The groups are shells around one centre, one inside the other: the same stretched ball of 5 dimensions in 9 sizes.
Some rows, each with its group after it:
251	-697	110	45	262	122	55	151	211	292	-214	-128	-263	3	-58	327	239	-419	327	-42	322	-56	-16 -> T
-118	-102	87	-24	210	-3	106	-163	422	114	-126	-45	-94	-121	393	33	86	249	-89	-321	-6	73	-338 -> N
313	-778	-91	18	251	244	51	71	58	329	-155	-190	-28	115	-357	277	206	-554	420	-84	582	-64	148 -> K
329	-857	-6	93	301	200	45	199	108	315	-241	-203	-203	82	-313	334	208	-619	487	-41	470	-106	159 -> K
19	-423	-2	68	177	84	81	80	378	216	-293	-104	-209	-54	103	28	160	-226	208	-392	247	-53	53 -> E
-194	-67	160	147	341	-82	105	-18	531	-35	-256	-109	-259	-153	527	-17	-31	326	-59	-355	-228	31	-327 -> B
-45	-301	32	24	258	34	100	-88	352	175	-181	-101	-169	-94	167	116	68	35	91	-273	3	0	-233 -> T
-6	-313	112	39	314	14	92	-65	337	135	-154	-109	-189	-88	224	189	64	81	68	-160	-38	20	-311 -> T
211	-531	-116	-163	210	220	81	-264	16	346	62	-117	178	72	-264	304	170	-194	175	-34	446	51	-199 -> P
312	-686	11	-2	346	198	54	-21	26	249	-41	-189	18	105	-232	381	154	-321	294	93	432	7	-105 -> P
-139	-154	192	126	291	-71	98	45	534	35	-284	-81	-329	-162	506	26	51	196	-11	-338	-163	11	-271 -> X
-144	-108	221	168	323	-80	91	81	554	-43	-291	-97	-299	-141	587	-19	31	252	-46	-345	-135	32	-253 -> M
116	-560	164	221	311	43	55	330	410	115	-397	-160	-401	-37	192	119	160	-326	303	-248	201	-87	111 -> P
135	-427	2	-210	153	137	94	-281	133	376	48	-33	36	-34	-49	327	223	-70	68	-44	258	68	-353 -> K
-94	-234	1	10	222	32	107	-121	383	170	-184	-86	-135	-104	199	48	63	79	55	-352	11	8	-221 -> N
126	-451	196	44	338	38	71	29	276	156	-137	-114	-220	-49	195	306	139	-45	121	-5	75	23	-286 -> R
200	-499	-26	-91	290	174	76	-200	56	254	37	-140	111	60	-144	322	127	-108	150	22	337	60	-255 -> E
311	-769	131	89	277	143	42	247	199	273	-248	-150	-275	38	-75	327	265	-517	379	-22	425	-68	85 -> B
96	-345	226	9	349	16	77	-56	275	115	-67	-97	-154	-59	288	309	118	113	16	32	25	75	-412 -> K
-112	-213	-61	94	284	52	101	-86	375	76	-220	-152	-67	-54	166	-46	-20	91	84	-416	59	-2	-121 -> E
-120	-129	-134	-87	133	98	113	-281	324	194	-88	-67	107	-55	131	-64	69	139	-25	-455	202	58	-187 -> B
146	-469	235	13	298	29	70	42	290	198	-137	-80	-264	-69	226	337	197	-78	114	12	87	25	-298 -> B
-14	-254	-86	-42	223	117	96	-211	246	166	-72	-116	98	-6	60	49	62	62	45	-296	240	54	-184 -> N
264	-701	214	93	343	78	51	204	230	233	-220	-141	-345	-15	33	403	216	-355	312	65	198	-47	-110 -> B
185	-458	9	-78	259	158	72	-152	113	232	3	-118	87	50	-44	267	160	-99	117	-30	373	66	-215 -> X
127	-327	-14	-119	256	152	82	-268	110	193	74	-107	200	49	18	221	120	67	9	-51	347	116	-311 -> M
189	-663	155	248	370	74	46	358	332	113	-380	-205	-379	8	79	188	142	-404	374	-154	249	-100	136 -> P
93	-377	-35	41	307	139	74	-77	197	112	-99	-173	75	57	18	103	62	-51	130	-189	335	39	-95 -> P
-167	-8	90	-13	222	-21	109	-191	450	56	-118	-47	-54	-125	472	-25	50	357	-153	-359	-36	97	-369 -> E
141	-489	201	79	338	40	66	96	294	150	-184	-125	-261	-43	189	288	151	-114	164	-30	107	2	-210 -> T
-60	-175	100	-9	301	7	102	-179	338	100	-81	-87	-78	-92	303	145	40	250	-49	-177	-53	75	-413 -> N
-235	-2	-59	81	231	14	113	-145	478	6	-220	-113	-10	-89	364	-199	-39	285	-63	-563	27	43	-156 -> M
-30	-179	52	-9	221	58	89	-121	345	99	-108	-81	7	-40	298	25	104	144	-39	-290	198	81	-219 -> M
10	-370	235	97	338	-40	85	73	411	127	-237	-96	-383	-135	333	245	102	30	102	-114	-142	-10	-316 -> M
-159	2	90	-46	267	-22	115	-282	393	56	-41	-55	-6	-122	436	53	12	440	-181	-261	-110	121	-501 -> X
-183	-39	47	-9	275	-22	119	-248	409	71	-100	-76	-63	-133	369	33	-16	375	-112	-317	-154	78	-437 -> X
-86	-220	18	-75	147	33	111	-177	381	243	-142	-30	-130	-129	223	78	134	83	7	-341	34	28	-275 -> X
-3	-270	10	-133	165	76	104	-250	269	273	-36	-36	-22	-82	128	177	151	74	2	-205	121	62	-340 -> T
34	-265	-14	-202	151	109	105	-343	195	301	56	-26	91	-54	75	220	167	105	-35	-140	194	99	-400 -> E
16	-262	24	-159	177	78	103	-290	237	271	13	-32	19	-73	130	214	152	115	-28	-146	126	86	-400 -> R
-109	-136	153	-11	219	-34	105	-112	454	128	-158	-31	-200	-154	439	84	107	229	-75	-282	-83	59	-370 -> R
7	-318	78	-60	157	49	93	-87	352	252	-149	-33	-161	-101	214	141	192	-24	52	-255	133	24	-225 -> R
74	-425	-28	-87	137	123	88	-113	253	316	-123	-61	-67	-40	4	155	204	-172	143	-251	293	6	-119 -> R
11	-233	-166	-152	169	171	102	-359	151	231	44	-94	266	29	-45	65	86	82	1	-272	359	95	-228 -> K
206	-579	92	-26	276	115	69	-18	171	276	-99	-113	-143	-6	-33	351	192	-225	214	7	243	3	-196 -> N

New rows. What belongs after each?
173	-494	-12	-33	252	160	70	-79	148	232	-71	-133	31	47	-66	219	157	-181	176	-102	386	29	-111 -> N
200	-586	25	95	298	150	55	119	204	175	-202	-179	-96	62	-49	179	150	-318	282	-143	412	-27	58 -> E
178	-533	93	-65	240	106	75	-63	188	299	-80	-84	-135	-27	1	341	209	-182	172	-15	222	16	-238 -> T
-34	-373	21	31	167	46	95	18	410	244	-279	-73	-263	-110	151	61	153	-143	165	-384	101	-48	-67 -> B
47	-265	-95	-68	257	152	89	-265	157	148	15	-136	219	48	9	95	54	91	22	-199	330	93	-225 -> K
189	-463	87	-104	222	128	71	-121	159	269	-10	-74	-5	7	45	308	222	-106	92	-4	329	68	-260 -> B
-85	-103	-149	-228	89	126	121	-457	229	274	65	-21	237	-49	79	34	111	213	-107	-344	236	117	-350 -> M
89	-418	83	107	297	80	67	92	313	106	-219	-148	-139	0	161	109	117	-122	162	-212	254	-1	-45 -> X
-222	21	90	46	293	-55	117	-188	479	3	-149	-80	-106	-147	489	-29	-35	430	-143	-366	-194	79	-418 -> X
-64	-198	-33	-105	209	64	113	-299	276	214	-32	-65	22	-82	132	127	67	178	-24	-245	43	67	-374 -> R
181	-448	112	-96	276	107	76	-150	146	241	15	-87	-15	-3	59	356	179	-34	74	59	231	77	-351 -> E
71	-408	57	138	331	80	68	90	309	73	-230	-175	-124	10	138	86	70	-102	176	-228	229	-7	-33 -> X
100	-343	28	-185	243	108	99	-339	121	285	98	-61	82	-32	15	345	136	103	0	21	139	103	-484 -> M
17	-291	172	74	369	2	85	-34	332	61	-135	-126	-171	-67	301	204	48	144	33	-92	-33	49	-346 -> X
-101	-81	25	-66	214	36	108	-259	345	114	-46	-59	47	-79	314	35	62	289	-116	-293	69	104	-366 -> T
77	-514	55	158	252	78	66	217	378	162	-354	-150	-287	-28	102	62	148	-311	285	-331	260	-80	126 -> E
148	-453	145	43	289	80	64	54	267	153	-150	-117	-140	-6	165	222	172	-118	134	-83	256	28	-149 -> E
57	-436	-159	-17	177	173	87	-101	217	259	-159	-136	37	24	-131	47	116	-222	218	-353	388	-23	36 -> P
-143	-222	1	144	314	4	104	-14	443	58	-288	-152	-208	-99	236	-27	-34	94	106	-417	-81	-30	-142 -> M
57	-301	-2	-58	233	114	86	-177	220	176	-41	-100	74	2	99	134	115	41	34	-180	271	73	-229 -> T
217	-695	-21	78	302	162	62	99	161	266	-215	-188	-163	44	-208	264	144	-422	381	-111	338	-77	49 -> B
-202	-110	-27	18	167	2	118	-133	483	148	-239	-61	-154	-146	305	-86	47	156	-2	-519	-39	4	-190 -> B
-187	-36	-50	-36	187	29	118	-255	406	111	-119	-66	22	-103	301	-76	22	282	-90	-451	25	69	-285 -> T
194	-521	76	-82	270	122	76	-121	135	283	-21	-99	-56	-3	-32	367	182	-134	149	38	237	39	-289 -> R
218	-667	33	3	184	150	62	108	219	338	-218	-106	-206	3	-101	250	263	-451	323	-153	404	-60	53 -> E
203	-666	187	99	309	61	59	206	286	247	-269	-129	-390	-48	55	341	208	-351	314	-33	147	-70	-80 -> B
-13	-180	7	-150	163	85	101	-298	258	216	17	-34	96	-53	193	123	141	176	-81	-213	196	111	-361 -> E
-134	-52	50	-12	285	3	110	-243	368	49	-66	-87	9	-90	358	38	-3	364	-121	-276	-50	101	-414 -> T
-102	-196	-182	-29	186	120	109	-239	292	171	-122	-120	110	-22	27	-68	20	68	58	-457	218	26	-110 -> K
-198	-70	-38	-16	177	13	120	-206	442	134	-172	-61	-68	-129	302	-71	32	230	-51	-477	-24	38	-256 -> R
221	-619	-71	-3	257	198	65	-24	107	275	-114	-167	6	75	-223	235	158	-345	297	-112	451	-21	8 -> R
-9	-287	-65	67	288	105	87	-87	280	88	-157	-166	36	14	82	6	20	17	104	-321	236	22	-83 -> E
-20	-263	10	-60	273	59	106	-240	255	190	-44	-95	-22	-68	115	190	53	142	21	-162	16	55	-380 -> E
-70	-264	-69	97	292	75	95	-66	340	83	-213	-166	-46	-28	111	-24	-9	34	118	-386	122	-6	-84 -> E
186	-485	-84	-200	128	204	84	-254	78	382	42	-63	139	36	-167	264	238	-193	129	-98	468	58	-188 -> K
22	-255	-87	-60	246	137	93	-249	191	152	-14	-126	175	27	35	79	55	90	25	-230	289	81	-219 -> E
149	-479	200	10	323	43	72	5	252	196	-112	-100	-224	-54	163	353	164	-68	127	35	77	26	-318 -> E
94	-478	120	69	225	60	70	128	357	208	-263	-97	-275	-57	167	156	197	-221	197	-225	210	-34	-41 -> T
167	-483	54	48	336	123	64	-8	180	143	-105	-168	-29	46	17	229	106	-126	175	-59	298	26	-136 -> R
147	-491	124	97	334	81	62	95	263	130	-187	-154	-168	5	117	217	129	-152	189	-90	227	0	-107 -> N
182	-643	-47	6	201	166	70	46	195	333	-206	-132	-147	13	-180	217	204	-423	335	-197	379	-67	56 -> E
20	-322	260	8	271	-36	88	0	402	174	-166	-40	-329	-146	387	265	168	79	20	-88	-90	34	-390 -> M
-30	-314	40	174	282	48	76	128	426	46	-318	-156	-183	-33	246	-52	61	-69	150	-403	185	-27	40 -> K
-13	-433	14	170	257	53	80	164	422	143	-373	-152	-298	-63	127	5	87	-219	258	-410	136	-88	85 -> B
303	-755	171	96	305	118	43	247	210	257	-245	-150	-311	21	-33	360	252	-470	362	17	350	-63	21 -> E
72	-404	114	-52	149	61	82	-15	339	279	-169	-32	-206	-87	190	185	245	-133	100	-209	203	11	-169 -> P
104	-445	120	160	415	58	67	93	275	46	-200	-197	-166	7	141	194	37	-59	182	-91	121	-1	-144 -> B
